The groups are shells around one centre, one inside the other: the same stretched ball of 5 dimensions in 6 sizes.
(in the rows, 128 means zero)
Known rows, each followed by its group:
[168 139 161 144 129 148 191  88  54  98  75 153 157 157 168 120 128 126
  85 219 104 168 126 115 115]  (2)
[131 141 142 151 118 125 137 129 113 144 128 133 177  94 132  98 135 130
 113 163 126 125 138 126 111]  (4)
[ 83 119 154 124 110 166 100 158 139 125 106 116  74 121  98 198 104 130
 132 103  98 161 117 147 124]  (1)
[148 138 129 125 109 120 126 141 125 164 120 158 159 104 123 109 164 169
  93 135 127  75 159 130 113]  (2)
[128 130 146 132 126 135 149 120  93 120 110 129 138 104 125 122 114 124
 120 175 116 155 122 130 111]  (4)
[114 141 133 117 159 132 132 136 105 137 129 123 138  81 104 121 121 142
 122 193 110 150 129 138 120]  (3)
[ 98 135 127 156 101 105  91 162 164 179 171 114 185  39  99  84 135 128
 143 106 147  90 144 136 104]  (3)
[100 128 155 129 113 167 109 152 132 129  99 130  91 137 112 190 121 141
 114 117  95 150 128 141 127]  (0)
[ 99 127 159 131 117 170 116 146 124 120  95 126  90 140 116 191 114 133
 116 128  92 166 121 140 127]  (0)
[157 128 175 134 108 178 175 101  66  87  45 160 100 202 165 185 125 135
  77 173  84 175 122 122 124]  (3)
[134 145 138 140 145 123 149 121  95 136 129 130 176  86 128  90 129 131
 114 201 121 141 134 127 113]  (0)
[127 144 123 136 133 104 125 140 124 165 153 130 188  54 111  72 142 143
 122 167 138 100 147 131 108]  (0)
[ 97 135 118 128 116 108  82 173 167 186 167 121 158  41  82 102 143 153
 136 105 139  79 150 144 110]  (1)
[126 142 123 148  93 107  93 164 166 193 155 144 189  69 112  89 170 162
 110  96 144  50 167 133 109]  (5)
[123 139 127 137 127 109 125 139 124 159 148 127 177  61 111  83 136 138
 124 160 135 109 141 132 108]  (4)
[114 121 160 121 109 171 127 139 112 113  80 137  77 155 121 198 117 140
 107 126  91 160 122 139 125]  (4)
[104 137 118 136  97 109  72 181 183 200 165 133 166  53  89 106 162 165
 124  77 142  50 164 142 111]  (5)
[ 86 133 133 141 126 122 100 157 146 155 158 104 151  50  93 112 113 122
 148 134 129 133 128 141 111]  (1)
[ 89 125 133 147  75 123  69 180 187 183 154 123 144  68  92 131 141 143
 136  50 139  74 149 143 108]  (2)
[102 112 158 123 104 161 127 137 111 108  92 123  77 130 111 186  96 121
 129 121 102 170 109 140 116]  (3)
[112 121 160 121 104 175 120 145 121 118  79 140  72 160 119 207 121 145
 104 113  89 153 125 140 127]  (5)
[142 151 127 136 126 118 121 145 131 174 136 151 184  91 123  94 169 167
  94 154 126  80 163 129 117]  (4)
[ 96 127 159 149 101 161 108 151 138 131 109 122 112 125 118 173 116 124
 124 110 105 152 125 138 121]  (5)
[ 98 125 162 149 104 161 119 142 125 120 104 119 111 127 122 171 107 115
 127 123 104 167 117 136 119]  (5)
[179 136 168 116 141 172 204  82  32  77  38 169 107 203 170 167 129 146
  64 233  78 186 123 118 127]  (2)
[173 142 154 122 141 153 184  97  57 106  68 166 136 168 158 138 143 154
  71 219  94 153 136 120 123]  (1)
[155 125 161 124 116 157 175 101  65  95  65 153 111 164 150 156 120 134
  92 182  98 166 121 124 116]  (1)
[163 138 152 114 147 151 183  98  54 100  72 156 125 154 147 139 129 147
  83 223  94 166 127 124 122]  (1)
[137 122 157 113 125 160 161 114  75  97  73 143  91 152 132 170 111 135
 103 174  94 172 116 132 119]  (1)
[112 129 149 137  93 153 102 157 147 149 109 140 116 129 117 169 141 150
 108  94 109 112 142 138 121]  (0)
[116 122 161 120 134 166 155 116  79  89  81 124  85 140 124 177  92 118
 119 180  90 200 104 135 121]  (0)
[160 132 153 128 117 144 170 106  74 112  79 156 135 149 149 134 134 142
  89 182 107 143 131 123 114]  (0)
[ 91 117 148 145  80 139  94 160 156 147 129 118 118  93 103 153 115 123
 139  74 126 121 127 140 109]  (2)
[114 118 175 142 100 179 143 123  97  92  70 130  84 169 139 198  99 113
 113 136  90 190 108 132 122]  (3)
[174 141 159 114 147 165 190  93  46  94  53 168 118 186 161 158 139 156
  65 227  82 168 131 121 128]  (2)
[119 137 126 125 142 111 130 136 113 149 146 122 162  56 103  89 124 136
 130 176 130 125 133 135 109]  (2)
[150 149 145 138 138 138 153 119  92 135 106 150 167 125 143 113 148 148
  89 196 109 132 144 124 121]  (4)
[114 125 162 129 101 175 119 144 123 121  80 142  84 162 125 201 126 144
 102 112  91 149 129 138 127]  (5)
[ 95 128 143 120 121 152 102 159 139 141 117 124  98 108  97 172 122 145
 123 119 104 137 130 145 123]  (4)
[153 131 154 116 117 159 156 118  85 115  69 162 106 167 141 167 140 158
  81 162  95 138 136 129 123]  (5)
[ 88 124 139 113 124 148  97 162 141 142 123 119  90  94  87 171 116 144
 132 116 107 139 127 149 122]  (3)
[103 119 153 116 103 165 107 154 133 129  93 135  73 139 106 199 121 147
 114 100  97 140 127 144 124]  (3)

New rows. What belongs after each?
[ 88 117 163 145  85 168 100 156 146 126 101 120  88 135 114 196 109 121
 128  82 102 154 120 141 120]  (2)
[155 147 142 115 168 139 175 104  61 115  96 146 148 123 137 114 132 148
  91 242 100 162 131 126 122]  (2)
[107 134 142 157 102 126 110 148 142 154 141 121 165  80 117 112 128 123
 130 121 131 119 136 133 109]  (1)
[171 139 161 129 140 155 196  86  43  90  63 157 137 169 165 136 126 134
  79 231  94 178 123 117 120]  (1)
[153 128 169 107 137 184 179 101  53  78  40 158  72 200 150 201 117 146
  78 201  71 194 116 129 131]  (2)
[107 128 165 151  99 167 120 141 126 122  95 129 112 145 131 178 119 124
 113 119 100 157 125 134 123]  (2)
[119 135 142 145  89 139  99 159 155 165 122 143 145 114 119 142 154 154
 105  92 121  89 153 134 117]  (1)
[ 89 135 132 130 137 128 102 157 140 153 151 108 139  58  90 123 116 131
 142 144 121 137 129 143 116]  (0)
[132 149 124 144 103 114  94 165 164 196 149 151 189  83 116  97 182 175
  97 107 135  48 175 132 116]  (2)
[122 149 113 129 136  99 104 157 145 188 167 133 190  42  97  72 159 163
 118 150 140  73 160 136 112]  (1)
[134 127 149 143  98 135 140 127 109 131 107 139 144 117 133 127 128 130
 112 138 122 129 131 127 109]  (1)
[102 120 163 145  99 160 125 136 119 114  99 121 105 130 124 172 102 112
 128 122 105 168 114 135 116]  (1)
[101 132 152 133 108 164  98 161 147 144 106 134 103 134 112 185 135 150
 109 104  98 130 139 141 128]  (2)
[125 134 163 120 157 172 166 109  65  86  75 130  94 153 134 175 100 125
 106 216  80 212 107 132 129]  (2)
[154 123 178 117 124 190 185  95  49  67  30 157  68 214 159 209 110 134
  79 193  70 204 110 126 129]  (3)
[ 78 139 115 146 100 104  51 195 205 211 191 113 175  23  75  98 153 153
 144  65 148  55 161 147 110]  (5)
[129 128 155 103 151 167 159 116  71  94  73 138  80 151 124 181 107 140
 103 198  83 190 113 136 127]  (2)
[100 136 149 129 137 157 117 146 122 131 114 122 113 114 110 164 119 136
 119 154  98 160 126 140 127]  (1)
[100 141 126 145 128 109 102 156 147 169 167 112 179  41  97  86 130 131
 140 142 138 110 140 137 109]  (0)
[115 146 121 134 117 115  89 169 163 190 155 137 170  67 100 105 164 167
 112 115 132  68 163 138 117]  (4)
[145 158 120 148 125 101 119 146 138 189 156 149 221  67 126  59 179 165
  96 158 140  61 171 125 112]  (3)
[ 82 129 133 146  85 129  61 187 193 186 157 120 140  69  88 141 143 147
 135  52 132  78 151 146 114]  (5)
[124 131 158 133 106 166 125 141 120 128  86 146 105 155 130 181 136 148
  96 126  95 139 136 134 126]  (0)
[128 147 127 162 100 102 106 152 154 187 161 136 213  60 122  67 163 145
 115 122 148  67 162 127 106]  (2)
[132 144 136 142 107 133 109 153 144 170 125 151 163 111 125 124 166 165
  94 121 120  82 161 131 120]  (1)
[ 83 131 141 152  91 138  74 177 179 171 147 117 139  82  98 146 135 137
 134  72 125 102 143 143 117]  (5)
[ 95 134 122 124 131 112  98 160 146 166 161 113 150  40  84 103 125 140
 143 135 133 111 136 143 110]  (3)
[154 139 150 138 110 145 148 123 101 134  91 159 149 147 147 134 153 153
  83 157 109 118 146 124 119]  (4)
[ 77 116 148 121 101 159  86 170 155 138 116 116  72 108  87 196 109 136
 137  79 104 141 122 150 121]  (2)
[145 138 134 123 130 124 145 126  99 142 116 146 154 101 124 107 142 152
 102 175 120 116 142 129 113]  (4)
[ 95 141 118 131 120 112  77 177 173 191 169 122 163  43  83 105 149 157
 132 106 136  76 155 144 114]  (4)
[143 126 154 112 133 154 168 108  68  98  75 145 101 146 133 157 114 138
 100 190  96 171 118 130 118]  (5)
[110 111 174 116 117 188 152 119  80  73  56 128  44 175 127 223  83 116
 117 152  77 215  95 138 125]  (2)
[128 116 173 110 126 188 166 109  64  71  46 140  51 188 137 217  93 126
 101 175  73 211 101 134 127]  (3)
[ 91 127 145 135 129 139 120 141 120 126 130 105 123  80 102 138  97 112
 144 151 115 168 113 140 114]  (5)
[ 99 142 119 150 106 102  78 174 178 197 178 121 189  35  93  83 152 147
 135  98 147  66 158 139 108]  (4)
[ 78 118 161 135 108 171 104 154 136 117 104 110  77 125 104 200  95 117
 137 107  96 178 110 145 123]  (3)
[118 158 107 140 140  91  93 166 161 206 186 130 218  24  96  52 171 165
 119 151 146  57 170 135 112]  (2)
[112 156 107 152 126  84  84 171 174 214 197 125 230  12  95  42 170 157
 127 130 156  48 171 135 107]  (2)
[125 128 146 130 128 136 150 119  91 116 110 126 134 102 123 124 108 121
 123 177 115 161 118 131 111]  (1)
[128 140 144 159  91 132 110 149 146 165 127 144 172 110 132 118 157 146
 103 110 126  90 154 128 114]  (2)
[107 127 139 145  93 127 103 154 148 157 136 126 145  84 109 126 131 134
 129  99 131 106 138 136 109]  (4)
[122 137 157 140 124 160 135 132 108 122  97 135 125 139 133 159 126 134
 104 160  98 158 129 131 125]  (4)
[ 92 135 141 142 105 145  83 172 166 165 135 125 130  97 101 155 139 147
 122  93 115 109 145 142 122]  (1)
